There are 9 hidden switches. A switch that is on adds its own fixed numbers to the row, and there is some noise. The rows also spread widely along 11 directions, which tell nothing about the answers.
Known rows, each followed by its switches (1 for on, 0 for off):
[ 21 -32  21   7  54  28 -34 -48 -10 -23  -2  18  50   7  12 -43 -10 -14
 -16  12  13  37  11  -6 -36  18  -9  -8  19 -14  41  -2  28 -38 -30  22
  25 -45]  1 0 0 1 0 0 1 1 0
[-17 -73   2  24 -14  53 -39  -6 -18  33 -14 -24  26  17 -27  10  23   8
 -49  -2  58   1  24  25  17 -21 -19 -11   8  33 -17  -3  18  26 -15  47
 -15 -36]  0 0 1 1 0 0 1 1 0
[-10 -52 -12  -4  11  10   3  40  21  42  44  11  -6  36  16  35  45  -4
 -31 -23  18 -30  30 -26  -3   3 -63 -27  15  18   9  -6  -9  -6  19  27
  34  -6]  0 0 0 0 0 0 1 1 0
[ 57 -37   7  28  29   6 -31  30  13  -9  40   8 -34  58  -3  58  11 -26
 -28  48 -15  37  -7 -41  26 -15  -9 -15  -1  34  -7  35  20  17 -21  -3
  20   1]  0 0 0 1 0 0 1 0 0
[  5  -3  -3   9  11   3 -12   8 -47  11  12  32 -19   8 -18  24  -3  12
   8 -19  22   7   6  -7   0 -24   7  37  -6  17 -20  29 -26 -14   0  -7
  -1 -10]  0 0 0 0 1 0 0 0 1
[ -6 -29  13 -12   2  12 -32 -16 -38  21  47 -21  31  32 -31  23  37 -13
 -24 -48   4  -7  42  15 -32  -9 -33   5  34  -8 -40  20 -24   4  26  17
  24 -53]  1 0 0 1 0 1 1 1 0
[ 36 -48  31  18  18  -3 -45 -16 -22  -8   9 -49  -1   7  -8  29 -14 -39
  21  -2 -59  69 -10  13   0  13  -3 -39  48 -11 -17  35  21  16 -21  -9
  19 -17]  0 0 0 1 0 1 1 0 1
[ 11  -1   7  43   0  -6 -43  -2 -39   0   3 -17  25   9 -34  40   7   5
 -16   5  11  19   6   9  -6 -31  -8  31  17   3 -38  23   2  -2  -7 -14
 -21 -39]  1 0 0 1 1 1 1 1 0
[-14   0 -27  43   2 -14  42  22  51   1 -36 -14  32  12  22   6  45  18
 -37  40  49 -37  -2   6 -10   7 -48  18 -36   3  24 -47   4  -5 -30   4
 -12   3]  1 0 0 0 0 0 0 0 0
[-31 -28   7  22  20  19  -9 -18 -47   4 -45  23  15  10   2   9 -12   2
  24  -2  50  17   2  -6  -9 -22  22  39 -15  60 -11  11 -15 -11 -72  59
 -25   2]  0 0 0 0 0 0 1 1 0
[ -3 -60   9  19   6  15 -10  -8 -30   1  -1 -10 -30 -10   0  -9   8   8
  53 -52 -27  24   9  21 -29  20 -22 -42  33  -3 -10  11 -23 -25 -23   8
  35  -4]  0 0 0 0 1 0 0 1 0
[ -2  -6 -14  -6  18 -14   9 -12 -42  22  -3   8  32   6 -18  21 -15   3
 -21   2  54  27 -21   5 -17   7   1  15  -3 -23  16   7  -2  10  -9  13
   3 -22]  1 1 0 0 0 0 0 1 0
[-27 -32  -1  36  10  36 -21 -15 -17  25 -39 -13  35 -17   5 -16  -6  17
   2 -12  25  -9  29  24  -8  -4 -17   9  15  12  20 -14   9 -28 -25  36
 -22 -37]  0 0 0 0 1 0 0 1 1
[ 50  -3   1  57  48   4 -18   5 -14  -9 -17  -2  25   1  -3  29 -30   2
 -16  57  14  45 -18 -18  -2  -1  15  26 -22   2  40  22  24 -12 -55  21
 -14 -39]  0 1 1 0 0 1 0 1 0
[ 17 -10  -9  31 -27   4 -17  11  -2  34  14 -33  13 -10 -44  -1  13  29
 -48 -21  16  -8   5  37   1  12 -50 -29  23 -50  11  -6   9  11  55 -46
   9 -48]  1 0 0 0 1 0 0 1 0
[-41 -12 -13  35  -5  10   4 -10 -23  25 -54  -7  40 -49  -5 -15 -14  17
  -6 -16  54   5   2  27 -11   0   6  24  -7  -2  11 -17   4  -8 -18   7
 -35 -19]  0 0 0 1 0 1 0 0 0
[  7 -17   2  22  17   5 -23  13  24   5   2 -28  29  57  -1  43  -2 -32
 -47  57  11   1   6 -19  28 -23 -24  10  -1  31   5  10  46  22 -20  16
 -32 -23]  0 1 0 0 0 0 0 0 0
[ -3 -40  -1  30   9  -2  -9  24 -32   9  15  72 -29 -12  -1  27  -1  38
  13 -13  35  31   2 -28   2 -25 -13   1   8  27  -9  20 -19 -46 -15 -10
  21  10]  1 0 1 0 0 1 1 1 0
[-41 -79  11 -17  -2  11 -34 -14 -57  28  14  -6  24  -1   4  23  -9  -5
  19 -47   5  37  23   2 -15 -14 -28 -29  68   3 -19  20  14 -27   0  25
   3 -28]  1 1 1 0 1 1 0 1 0
[-38 -31  -5   2   9 -25  -9   2 -16  33 -13 -21  38 -11  23  19 -16 -18
  11 -20   3  21  -6   3 -21   2 -34 -11  53 -16   5  -2  22 -19  -3   6
 -15 -14]  1 1 0 0 1 0 1 0 0
[ 10 -13  13  29   2 -19 -44  18 -39  12  31  22   3 -22 -20  44 -29   1
  -2  -2 -12  51 -14 -23   9 -13  -9   2  42 -19 -12  38  12  -7  18 -39
  -8 -16]  0 0 1 1 0 0 1 1 1
[ 34 -10  14  16  10  -4 -38 -22   2 -29  22 -46  25  60 -27  22  21 -29
 -37  41 -13  13   5   9  -2 -11 -22   1  11  -6 -27  14  27  14  -8 -11
  -3 -37]  1 0 0 1 1 0 0 0 0
[  5 -59  23  32 -16 -20 -12 -43   4 -56 -31 -72   9  33  -2  -2  15 -19
  18  50 -21  66 -45  33  -5  13 -24 -52  22 -13 -37  -2  33  13 -57 -19
   0  20]  0 0 1 0 1 0 1 0 0
[ 34 -74   1  56  21  39 -16  -6  22 -22 -22 -21  -7  25  12  -1  43  16
   5  20  -7   8  14  14 -14  12 -30 -25  -2  28   2  -6   4 -24 -62  25
  27 -14]  1 0 0 1 1 0 0 1 0
[ 25  24  -2  28  20 -12  -7 -40 -50  -9 -23 -14  45 -34 -36 -26 -30  10
 -17  14  33  44 -24  41 -40  23  25  27 -10 -65  28  10   3   2  -9 -16
  -5 -53]  0 1 0 1 0 0 0 1 0
[ 34 -14  12  46  18  22 -15  12  -9   7  -8 -45 -13  19 -18  30  19  -6
  26 -20 -38  -9  30  18 -20  -1  -3   9 -12  19 -22  23 -29   7 -34  31
  18 -45]  1 0 0 0 0 0 0 0 0

New rows, each followed by its switches (1 for on, 0 for off):
[  6 -64   4  36  -3  16  -5   2   6   3 -11 -34 -15  16  -2  24  21   2
  11  -3  -3  19   6  13   7  10 -27 -42   8  30 -11   3  -6   6 -43  19
  13   5]  0 0 0 0 0 1 0 1 0
[ 50 -34   6 114  12  34 -34  20  45  -8 -39 -33  22 -37  -4  -2   0  36
 -16  43 -11  27   8  12  13  10 -27 -19  -2  -5  43 -15  44 -29 -40 -17
 -11 -45]  1 0 1 1 0 1 0 1 0
[  5   1  -8  30  11   6 -13   7 -43  30   0  24  33 -41 -22  12 -15  27
 -25 -15  46  21   7  -3 -17  -6   4  31  -3 -22  21  14  -4 -17   8  -3
  -7 -49]  1 0 1 1 0 1 0 1 0
[ 29 -26  -9  79  14  37 -34   7  10  23 -54 -39  44 -28  -7   1 -14  23
 -39  24  26  17   6  22   5  10 -14   2   4  -4  44 -15  42  -6 -28   9
 -31 -61]  1 0 0 1 1 1 0 1 0
[-20 -30  -4  22  26  14  11   7  13  -3 -14   5   6  23  27   3  31  -7
  24  -9   4 -23  30  -9 -25  -8 -22  12 -14  42   4  -4 -19 -29 -51  44
   8   0]  0 0 0 0 0 0 0 0 0
[ 73  -7  12  65   8  16 -29   8 -37  -8  18   7 -48 -14 -60   3 -30  38
   2   7 -14  56 -16  17   9   4  19 -19  -4 -28  10  39 -10   7   0 -56
  31 -31]  0 1 0 0 0 0 0 1 0
[  1 -40  18  38  16  47 -39 -31 -20  13 -38 -64  25  -3 -10 -15  -3  -9
  25 -27 -34   1  37  42 -18   5  -5  -6  25  11  -3   6   6  -5 -36  44
 -10 -58]  0 0 0 0 1 0 0 0 1
[-30 -16   8  74   3  -4  -3   2  27 -11 -58 -22  29 -29  19 -19   5  18
  27  14   4  -2   4  16 -17   4 -33   5   7   8  10 -31   8 -36 -55  -3
 -29   3]  0 0 0 0 0 0 1 1 0
[ 22 -16   4  53  18   5 -18 -23   0 -22 -32 -58  52 -13   5 -10   9  -5
   2  21 -16  23  -2  33 -38  23 -17   1   5 -33  15  -5  23 -11 -42  18
  -9 -48]  0 0 1 1 1 0 0 1 0
[ -5 -67  -5  26 -11  30 -16  37  -9  39  24   3 -34  33 -23  48  17  18
 -17 -10  21  -1  23  -4  34 -30 -27 -24  14  44 -20  19  -3  14  -3  12
   6  -3]  0 1 0 0 0 0 0 1 0
[ 45 -45   9  22  16  49 -44   8 -12   7  26  49 -15  18 -37  -9 -26  30
 -59  36  40  37  10 -19  41 -28  -8 -16   8  13  31  21  41 -13  14 -25
  12 -37]  1 1 1 0 0 0 0 0 0
[ 31 -54  -4  88   8  33 -20  55  42  13  10 -30 -24  -1   7  38  48  21
  14  -4 -44 -23  42  -2  -4   1 -50 -15  -3  28  -1   4  -9 -27 -34  12
  20 -27]  0 0 1 1 0 0 0 1 0
[ 40 -24  -4  24  -5   5  -1  11 -23   6  27 -46 -27  39 -33  45  55  11
  -9 -12 -18  -9  14  32 -12  -3 -22   5 -17  -7 -44  24 -44  21  -6   6
  31 -30]  0 0 1 0 1 0 0 0 1
[ 16 -21   9  -6  20  10 -20 -54 -17 -49  -1  17  24  45 -16 -33   1  -3
 -44  50  48  34 -13  -3   0 -13  -2   2  -9   3   5   1  30 -10 -21 -15
  -1  -6]  0 0 0 0 1 1 0 0 0
[ 21  -9 -24  51  12  -7  10  17   0   9 -27  -9  12  -1   1  36  23  17
 -17  23  28   4  -7   6 -10   2  -7  29 -25   5   0   0   1  -1 -33   6
  -9 -17]  1 0 0 1 1 1 0 0 0
[ 58 -21   9  49  26 -15  -8  -8   4  -7  -3 -44  23 -15   1  21   4  -2
  -7  24 -27  53 -23  18 -24  38 -21 -27  14 -51  29   2  12  -4 -23  -2
  36 -38]  1 0 1 0 0 1 1 1 1
[-18 -16  -8  30 -18 -38   7   4  18 -11 -11 -57  25  11   2  20  32  -8
  -7  18  -2  -1 -17  24 -11   5 -50  -8  12 -19 -26 -12  18  10  -9 -30
 -20  12]  0 0 0 1 1 0 0 0 0
[  8 -52  17  14  -9  39 -42 -53 -14 -22 -14 -35  29  47 -40 -21  11   6
 -56  36  46  22   6  31  19 -14 -13 -24   5  19 -17  -4  34  11 -19   5
 -13 -28]  0 0 0 0 1 1 0 1 0
[ -5 -17 -16  37 -10  -7  -8  -6   4  20 -26 -47  50  -5 -11  12  15   8
 -40  23  37   0 -13  35  -1  12 -32   4   4 -26   5 -23  23  18  -5  -6
 -27 -26]  0 0 0 1 1 0 0 1 1
[ -1 -53  16  34  13  48 -27  11 -41  24   9  11 -30 -37 -13  -7  -9  18
  51 -73 -32  16  46   9 -16  -7  -5 -17  29  16  -3  31 -28 -37  -8  17
  29 -34]  0 0 1 0 0 1 0 0 0
[ -4 -34   1  61 -19  -9  14   7   5  -9 -12 -29 -16 -19 -11   5  44  36
  28 -11 -11  -1   1  37 -20  12 -39 -20  -4 -11 -19 -13 -34 -16 -31 -17
  20   4]  0 0 1 0 0 0 0 1 1
[ 27   8  -1  75   3 -18   2  16  27 -14 -45 -53  24  -5  -5  28  -2   2
  -3  59 -11  20 -23  12   1   4 -13  11 -21 -11   9  -7  22   5 -47 -15
 -28 -17]  1 0 1 0 0 0 0 0 0
[ 31 -37   0  17  28  20 -19 -14  -3  -1 -19 -16  15  46   1  23  -8 -15
 -36  52  31  32 -19  -8  17   4   3  -6 -11  31  18   8  34  24 -47  36
 -14 -17]  0 0 0 0 1 0 0 1 0
[-14 -11  14 -30  28 -17 -29 -47 -63  -3  -1  11  50   8  -5   7 -42 -38
 -11   7  31  60 -27 -13 -19   6  20   8  30  -9   4  24  24   6 -18  18
 -13 -16]  0 0 0 1 0 0 1 1 0
[-53 -25  18  14  -6  -5 -28 -44 -40 -20 -31 -47  43  19  -2   2  21 -27
  32 -11   2   6  16  35 -35 -24 -10  26  22  23 -64   9  -2  -6 -44  24
 -34 -10]  0 0 0 1 1 0 1 0 0
[  3 -35 -10  51  30  42 -19  -5  11   8 -21 -38  49  -4  19  -9  34   7
  -7  -4  -2 -26  39  24 -43  12 -36  14  -2  -4  26 -15   6 -36 -37  54
   1 -62]  0 0 1 1 1 0 0 1 0
[ -9 -40   2  31   3  11  -2 -21 -32  -5 -46  34 -10 -24  -4 -28 -22  34
  17   5  50  45 -23  15   6   5  11 -13  -8  14  13  -6  -2 -13 -44  -2
  -4  17]  0 0 0 0 0 0 0 1 1
[-16 -15   5  28 -15 -27 -13  -3 -29   1 -22 -38  13   9 -17  35   7  -3
  16  -4   6  21 -16  21 -15  -8 -18   1  25  -1 -42   5  -1  10 -22  -6
 -16  -2]  1 0 0 0 1 0 1 1 0
[  4  -3 -11  72   8  24 -18  17  13  11 -20  -2  18  -8 -12  -4  28  40
 -36   9  41 -29  28  14  -5 -14 -34  32 -12  11  18 -21  -1 -33  -9  -6
 -14 -35]  0 0 0 0 1 1 1 1 0
[ 12   1  -7  74   7  21 -22  71   7  25  20  46 -29 -20 -20  32   2  45
  -2 -11   0 -27  38 -29  20 -35 -29  29  -5  28   6  16 -18 -43  10 -28
 -12 -25]  0 0 1 0 0 0 0 1 0
[ 11  -8  12  41  37 -10 -48  16 -30   1   6  30   3 -18  13  40 -47 -13
  31  14 -31  52  -8 -43   2 -12   1  13  41   9   6  42  23 -36 -19 -23
 -25 -14]  0 0 0 1 1 0 0 1 1
[ 26   3  22  16  42 -12 -14 -34 -17 -41  -3  19  24  13   5  -9 -14 -10
  11  29  -3  38 -11 -14 -23  10   1  12   5 -10  18   6   1 -36 -42  -4
  11 -16]  1 0 0 0 0 0 0 1 1
[ -9 -34   1  33  14   0   0 -32 -54 -14 -57  11   4 -11  -5 -10 -16  29
  37   6  40  49 -24  21 -27   1  18  10  -4  12 -11   7 -13 -22 -72  17
  -5   3]  1 1 0 0 1 0 0 1 0
[-12  18  10  24  16  19 -26 -21 -62  -6 -10  42  13 -14 -31 -35  -9  33
   5 -30  36  -7  33  15 -29 -34   8  59  -1   4 -14  12 -27 -47   3 -13
  -9 -45]  1 0 0 0 1 0 1 0 0
[-13 -61  -1  12   8  13  -3   8  26  -5  12 -18  13  42  13  27  46 -21
 -15   8   7 -12  29  -8  -5 -11 -44 -12   2  39 -16  -4   7  -9 -24  28
   7   4]  0 0 0 1 0 1 0 0 0
[ 40 -48  -9  52  -5  42 -32  32 -36  35  27  -2 -48   2 -51  31  18  54
 -17 -21  10   6  26  25  20 -19 -15  -9   5  -1 -19  29 -24  -3  13  -9
  29 -42]  0 1 1 0 1 0 0 1 1
[ 16 -11   1   8   0 -14 -16  27   0  16  39 -24  -2  35 -10  44  13 -19
 -24   1 -11   6  -5  -9   5  -7 -37 -12  26 -11 -16  19  13  17  30 -23
   7 -13]  0 0 0 0 1 0 1 0 0
[ 43 -22   5  52  -5  11 -28   4  -1 -12  21 -34 -18  40 -45  37  50  19
 -23  16  -5  -7  24  22   7 -14 -23   2 -15  11 -48  12 -25  14 -16 -11
  19 -29]  1 0 0 1 0 0 0 1 1
[ 41  -5 -14  94  11  18 -28  30  11   3 -13  21  -4 -23 -21   5   7  55
 -44  37  38  10   3   1  16 -13 -16  27 -15   4  26  -3  16 -25 -12 -40
 -15 -28]  0 0 0 1 1 1 1 1 0
[-14 -48   3  56   4   9 -36   7 -19   1 -31  37   3 -19   1  13 -36  33
   0  35  37  52 -19 -25  38 -31  -6  -4  17  36   0   5  39 -35 -38 -21
 -42  12]  0 0 1 0 1 1 0 1 1
[-50 -29  12 -12  17  -2 -23 -26 -64  25 -16  14  35 -16   4  13 -30 -23
  33 -43  22  35  -4   1 -31  -9  12  21  37  14 -17  24  -4 -13 -27  39
 -16 -13]  0 0 0 1 0 0 1 1 0
[ 36 -10 -15  64  -7 -20  -5  31   8  15   9 -46   0   4 -17  51  51  22
 -24   9  -9 -14   3  23 -10  10 -47   5   3 -26 -24  -4 -17  10  -1 -19
  16 -26]  1 0 0 1 1 0 1 1 1
[-72 -41   7  -9 -17   2 -17 -12 -19  24  -8   0  36 -13   6  -4  -5 -11
   7 -30  25   1  18   8   3 -17 -31  -4  41  10 -18 -10  17 -15   9  -1
 -30   3]  0 0 0 1 0 0 0 0 1
[ 30   3  13  42  39   8 -28 -25  28 -33 -28 -32  59  26   8  -8   4 -26
 -34  62   7  11   3  -1 -16   2  -8  27  -6  -4  25 -12  43  -5 -45  17
 -16 -44]  1 0 0 1 0 0 1 0 0
[ 77 -20   8  73  22  31 -41   3  36 -30  19 -53  14  46 -28   5  33  15
 -52  61 -26   4  21  21   1  -1 -44 -12  -7 -22  21   2  27  -6 -19 -14
  21 -66]  0 1 1 0 1 0 0 1 0
[-32 -38   3 -15  37   3 -17 -36 -30 -11 -10  33  47  41  26  -2  -5 -14
 -20  25  61  21   1 -17 -18 -16  -8  23  14  32   9   0  20 -31 -44  44
 -14  -9]  0 1 0 0 1 0 1 1 0
[  9 -12  24  14  34 -21 -30  -1   4 -19  14  17  22  13  22  12 -34 -30
  15  22 -31  40  -7 -44  -6   3 -27 -20  41   1  20  17  35 -37 -16 -23
  -2  -9]  1 0 0 0 0 0 0 1 0
